The groups are shells around one centre, one inside the other: the same stretched ball of 7 dimensions in 9 sizes.
In the rows, zero is written as 128.
Known rows, each followed by its group:
[150 130 119 174 191 191 101 141  75 142 126 149 124 128 182 117  81  66
 140  83]
maso
[148  80 117 182 184 167 123 123  72 167 110 144 129 160 158  87  48  74
 163  69]
regu
[164 159  83 152 170 158  85 110  59 139 133 162  85 102 195 155  75  84
 142  90]
tek
[118  75 150  85 124  83 177 103 147 138 173 129 139 111 112  71  95 153
 141 173]
mubo
[135  88 147 108 144 101 140 119 157 120 156 116 169 123 100  52 140 145
 130 149]
Refe
[179 102 115 167 173 156  95 105  78 135 134 103 160 163 117  80 112 138
 121  84]
Refe
[109 103 170 121 137 133 145 161 159 115 165 115 182 133  99  74 167 126
 111 142]
Nulo
[138 170 110 158 139 159  96 137  85 132 144 143  95 110 155 175 121  91
 121  89]
bir
[167 130 107 194 179 181  92 117  65 153 114 130 106 138 155 130  74  81
 142  60]
Nulo
[111 117 169 126 132 121 140 154 181 114 154 114 161 110  91  83 171 117
 119 142]
tibe
[168 145  97 138 178 165  78 127  66 116 151 143 147 131 175 114 124 114
 114 101]
tek
[162 104  99 142 177 130 100 109  96 136 124 148 136 130 157  78  92 102
 151 100]
maso
[140 142 114 145 158 168 116 130  66 140 155 150 107 118 178 149  83  97
 128 106]
Nulo
[117 110 147 113 107 111 163 113 118 141 177 117 119 121 105 130 107 153
 120 144]
mubo
[135  78 134  89 113  64 154  90 148 129 167 113 152 128  83  66 128 179
 132 158]
kur
[124  91 154 149 163 146 140 144 138 139 134 129 152 131 125  71 108  92
 143 115]
kur
[159 109 121 101 119  73 125  77 139 120 164 101 137 114  83  86 139 185
 121 148]
Nulo
[151 140 108 205 193 208  90 145  54 156 107 154 101 135 190 144  63  40
 149  49]
tibe
[ 90 170 138 125 104 141 135 167 118 126 171 155  98  98 147 189 143  91
 113 124]
kur
[146  93 131 154 161 134 140 101 110 157 127 129 108 120 134  94  59 103
 159 108]
maso
[137  79 150 165 153 141 140 125 124 150 130 107 149 153  97  75 102 115
 140  98]
tek
[157 110 136 121 130  92  98 118 165  97 153  83 197 145  52  53 215 179
  98 127]
regu
[128 118 135  91 113  74 138 109 165 115 165 123 134  95  98  94 151 153
 127 160]
Refe
[159 100 102 153 179 154  89 134  76 129 130 140 176 171 150  73 123 109
 129  82]
tibe
[146  79 148 111 113  87 147  93 139 126 173  79 173 152  52  66 149 201
 108 144]
mubo
[173  71 121 158 178 123 119  85 116 149 114 112 141 140 113  46  76 124
 158  99]
kur
[130 167 115 126 138 145  87 160 110 102 161 145 150 120 147 139 182 109
 100 112]
kur
[132 175 117 114 129 151  91 157  93  97 184 137 153 123 147 155 187 133
  82 124]
mubo
[133 163  93 152 147 146  83 147  89 128 130 167 107 116 171 158 129  72
 134  82]
regu
[127 145 120 119 151 141 118 139 107 124 157 160 116  96 174 132 112  93
 131 130]
Refe
[166 140 112 179 168 151  85 115 110 135 113 121 112 116 130 116 114  92
 139  77]
mubo
[152 137 135 141 120 123 126  96 116 133 161  93 108 113  91 139 123 158
 112 121]
regu
[ 96 154 166 123 108 147 144 167 138 116 184 122 135 109 114 155 168 121
  94 140]
Nulo
[110  91 167 116 107 101 165 129 158 131 169 101 156 135  69  90 147 157
 116 146]
Nulo
[114 179 118 138 115 157 103 164  87 118 169 148 116 121 150 190 159 103
  98 102]
mubo
[ 95 128 154 106 110 115 167 137 140 137 174 143 104  91 132 142 108 114
 131 155]
bir
[126 139 113 134 151 136 121 131 105 139 139 166  94  94 176 138  87  76
 150 115]
bir
[189 112  90 201 216 203  66 123  32 146 106 136 149 173 177  91  76  80
 139  42]
tek
[132 150 142 150 123 148 102 153 124 110 160 101 159 141  89 133 194 136
  88 103]
tek
[150 103 126 109 165 131 115 125 112 113 163 131 179 134 140  62 136 139
 118 139]
tibe
[141 123 141 128 161 149 114 142 123 112 160 123 169 126 132  85 150 123
 111 129]
Refe
[159  66 142 165 170 148 129 111 105 146 132  97 173 171  97  50 100 136
 133  96]
tek
[131 172 122 175 174 210 101 161  64 140 141 162  94 106 203 177  86  48
 128  83]
mubo
[171 135  97 165 164 142  91  97  84 142 122 130 100 118 145 125  87 106
 143  83]
Refe
[141  96 113 131 145 111 135 100 102 151 138 144 111 124 141 102  72 115
 155 115]
bir
[151 108  91 153 154 121 123  88  77 166 118 157  73 116 165 129  35  90
 172  90]
tibe
[117  99 135 111 113  77 158 103 153 145 147 135 103 100 107 104  97 127
 154 143]
Nulo
[172  95 120 168 162 116 115  78 125 152 110 105 109 121 100  79  80 121
 158  93]
regu
[115 158 155 139 104 133 130 144 142 121 168 106 119 108  90 159 167 131
 100 124]
kur
[163 103 120 155 151 124 121  88 106 148 130 111 114 128 112  99  85 130
 144 101]
bir
[115 104 134 140 151 126 138 140 137 145 126 156 119 112 146  97  94  73
 160 114]
regu
[140 138 113 166 178 189  94 158  69 134 135 155 139 141 181 127 109  70
 127  79]
bir
[132 181 118 138 124 145  92 148 109 110 160 134 118 107 135 170 171 112
 100 107]
maso
[177  91  98 144 187 123  97  93 100 137 117 138 143 132 148  55  86 112
 157 101]
tibe
[179 103 107 145 166 120  90  96 111 124 129 109 159 143 109  63 131 143
 130 100]
bir
[183 107 106 146 170 147  75 116  80 111 148 103 200 178 111  63 163 161
  99  92]
tibe
[132 125 112 121 116 100 123 114 115 132 152 136 117 121 120 129 126 133
 130 119]
Refe
[161 154  90 134 159 146  77 124  73 116 150 147 133 125 167 131 134 116
 116 100]
maso
[100 135 133 109 108  97 165 116 136 150 156 160  60  69 149 161  74  96
 156 147]
tek
[153 160  92 149 141 130  90 111  91 133 134 145  87 104 152 158 111 102
 135  92]
maso
[164 116 139 171 162 159 104 120 109 130 137  92 155 147  98  91 134 132
 114  91]
maso
[163 137  89 118 121  84  88  94 112 115 147 123 129 125 106 117 157 158
 120 111]
regu
[162  83 117 128 145 104 108 104 115 122 145 106 183 165  89  53 148 165
 120 112]
kur

New rows. What belongs after each?
[126  51 162 128 154 108 167 116 159 146 138 115 163 137  96  32  95 126
 154 139]
regu
[ 99 135 136 111 111 103 132 153 154 119 156 148 131 106 121 126 161 106
 127 134]
regu
[126 150 126 125 115 117 105 144 132 109 160 125 144 123 105 132 184 132
 104 117]
Nulo
[137  93 162 119 137 105 142 118 170 118 157  95 169 121  75  56 153 154
 120 148]
Refe
[140 149 117 135 161 153 100 142 103 119 148 150 130 108 167 123 128  93
 125 114]
bir
[145 116 124 166 148 129 118 111 122 149 118 125 105 119 117 113  96  97
 151  90]
kur
[127  89 145 119 142 128 151 125 116 136 164 125 155 138 123  84 107 136
 127 137]
maso
[127 159 124 140 119 138 107 143 109 121 159 129 122 121 123 158 157 119
 107 106]
bir
[126 133 118 121 141 105 132 114 137 139 136 161  83  74 158 125  86  85
 161 133]
regu
[147 149  87 140 133 125 106 102  71 145 142 155  75 109 164 168  82 106
 141  96]
kur
[125  95 151 129 118 100 159 106 147 145 151 110 118 116  88 101 105 139
 139 134]
bir
[134 126 147 175 151 179 107 161 104 127 144 108 167 162 108 113 157 109
 103  81]
mubo
[123 129 136 138 166 185 116 171  82 122 164 149 165 143 171 115 130  93
 109 112]
tibe
[159 140 109 152 149 135  71 137 115 107 136 116 168 148 107 100 188 127
 106  86]
regu
[109 151 135 104 119 117 125 152 141 109 171 146 134  98 135 133 165 115
 113 144]
bir
[187 114 116 178 191 172  69 123  90 119 126  99 184 166 116  64 147 127
 112  74]
kur
[100 144 146 103 100 116 143 151 136 116 184 133 133 110 116 146 163 134
 104 147]
bir
[120 139 113 108 136 124 134 125 100 135 162 168  95  91 178 146  88  99
 141 136]
maso
[175 128 102 135 173 131  82 107 105 115 137 128 148 121 141  82 132 127
 127 110]
tek
[164 105 109 141 156 110 103  98 120 132 127 122 137 129 116  78 117 128
 142 105]
bir
[109 114 147  93 114  91 164 118 154 130 171 136 115  88 120 111 114 132
 136 166]
bir
[137 151 133 129 140 139 116 130 121 119 161 127 121  98 135 133 135 119
 115 129]
bir
[156 136  99 145 181 157  97 120  78 136 133 161 110 107 191 119  78  81
 146 102]
kur
[103 126 160 116  92  96 140 149 175 112 169 105 157 125  62 113 199 149
 102 139]
regu
[154 180 118 159 149 177  62 160  92  97 157 115 162 139 128 146 201 120
  79  86]
regu
[132 155 112 150 126 132 109 126 103 137 140 141  90 108 138 165 116  99
 132  96]
Refe
[ 89 165 147 103  90 117 144 156 140 117 186 141 108  91 124 177 162 121
 105 148]
maso
[146 108 129 112 124 103 117 116 127 112 168 103 176 147  85  82 172 174
 103 131]
Refe
[174 111 110 154 183 169  84 127  69 121 144 120 181 166 142  77 132 130
 110  89]
Nulo
[115 102 153 148 159 170 139 163 106 137 152 137 161 148 143  96 114  93
 125 110]
tek
[153 132 143 144 147 160  95 145 111 102 168  91 193 157  94  95 193 156
  80 110]
tek
[173 123 106 148 177 157  80 124  81 117 142 124 169 150 142  85 138 127
 113  94]
bir
[146 111 153 159 136 128 134 107 142 139 140  88 126 122  77 101 122 137
 127 112]
tek
[147  93 125 108 127  69 129  91 157 124 145 113 145 118  85  64 137 159
 138 141]
Nulo
[163 133  90 147 161 147  87 115  62 131 141 143 130 142 160 125 109 116
 126  88]
bir
[155  71 139 124 147  97 132  97 146 128 144  98 173 144  79  38 132 162
 133 131]
bir
[130 155 116 140 142 133 121 121 114 141 138 157  70  77 166 158  85  78
 149 115]
kur
[124  94 167  99 113  83 157 114 183 116 172  92 163 114  60  66 163 172
 115 167]
bir
[128 132 123  86 104  84 135 108 131 117 181 128 125 103 113 126 145 164
 114 157]
maso
[126  99 135 147 146 150 140 134  91 148 149 134 137 147 136 111  93 110
 132 105]
kur
[143 145 117 124 112 109 102 121 121 112 163 112 141 129  95 131 177 156
 101 117]
maso
[165  99 139 147 151 118 124  90 134 135 138  90 138 126  85  74 115 150
 131 118]
Nulo
[152 106 117 140 161 155 111 127  73 131 155 128 163 160 142  95 115 132
 116 104]
kur
[109 142 137  90 113 106 134 145 142 109 180 142 139 100 129 126 163 132
 111 157]
bir
[142 147 140 129 114 101 118 110 160 115 155  98 118  94  79 124 164 149
 113 133]
tek
[136  83 157 144 124  91 158  91 168 150 133  91 117 116  61  80 102 142
 149 127]
regu
[167  92 124 165 180 158 112 109  88 144 130 114 150 151 130  74  88 119
 136  92]
bir
[105 125 171 124 115 140 149 159 143 118 180 108 161 131  93 118 168 138
  96 139]
Nulo
[145 181 105 182 178 203  69 165  69 125 128 158 114 117 191 165 125  51
 121  66]
tibe
[ 93 109 175  83 103 109 160 162 166 102 200 113 192 131  85  88 197 163
  89 173]
regu
[147 148 106 125 149 125  89 130 116 111 146 144 136 110 146 115 152 113
 122 116]
Nulo
[160  69 140 129 118  75 148  65 145 144 147  75 140 141  45  63 112 192
 134 131]
regu
[162 112 115 180 173 152 106 108  96 152 111 126 110 130 137 104  76  90
 153  77]
maso
[113  98 149 103 103  84 164 113 152 135 168 118 129 115  88 104 125 152
 130 152]
bir
[124 103 160 109 105  74 146 115 191 115 160  91 155 113  50  75 177 166
 118 153]
Nulo
[122 125 169 101 114 123 139 144 153  99 196  91 185 128  77  96 198 177
  79 161]
tibe
[165 139 101 162 158 153  97 105  70 142 135 131 104 126 150 139  89 111
 131  86]
bir
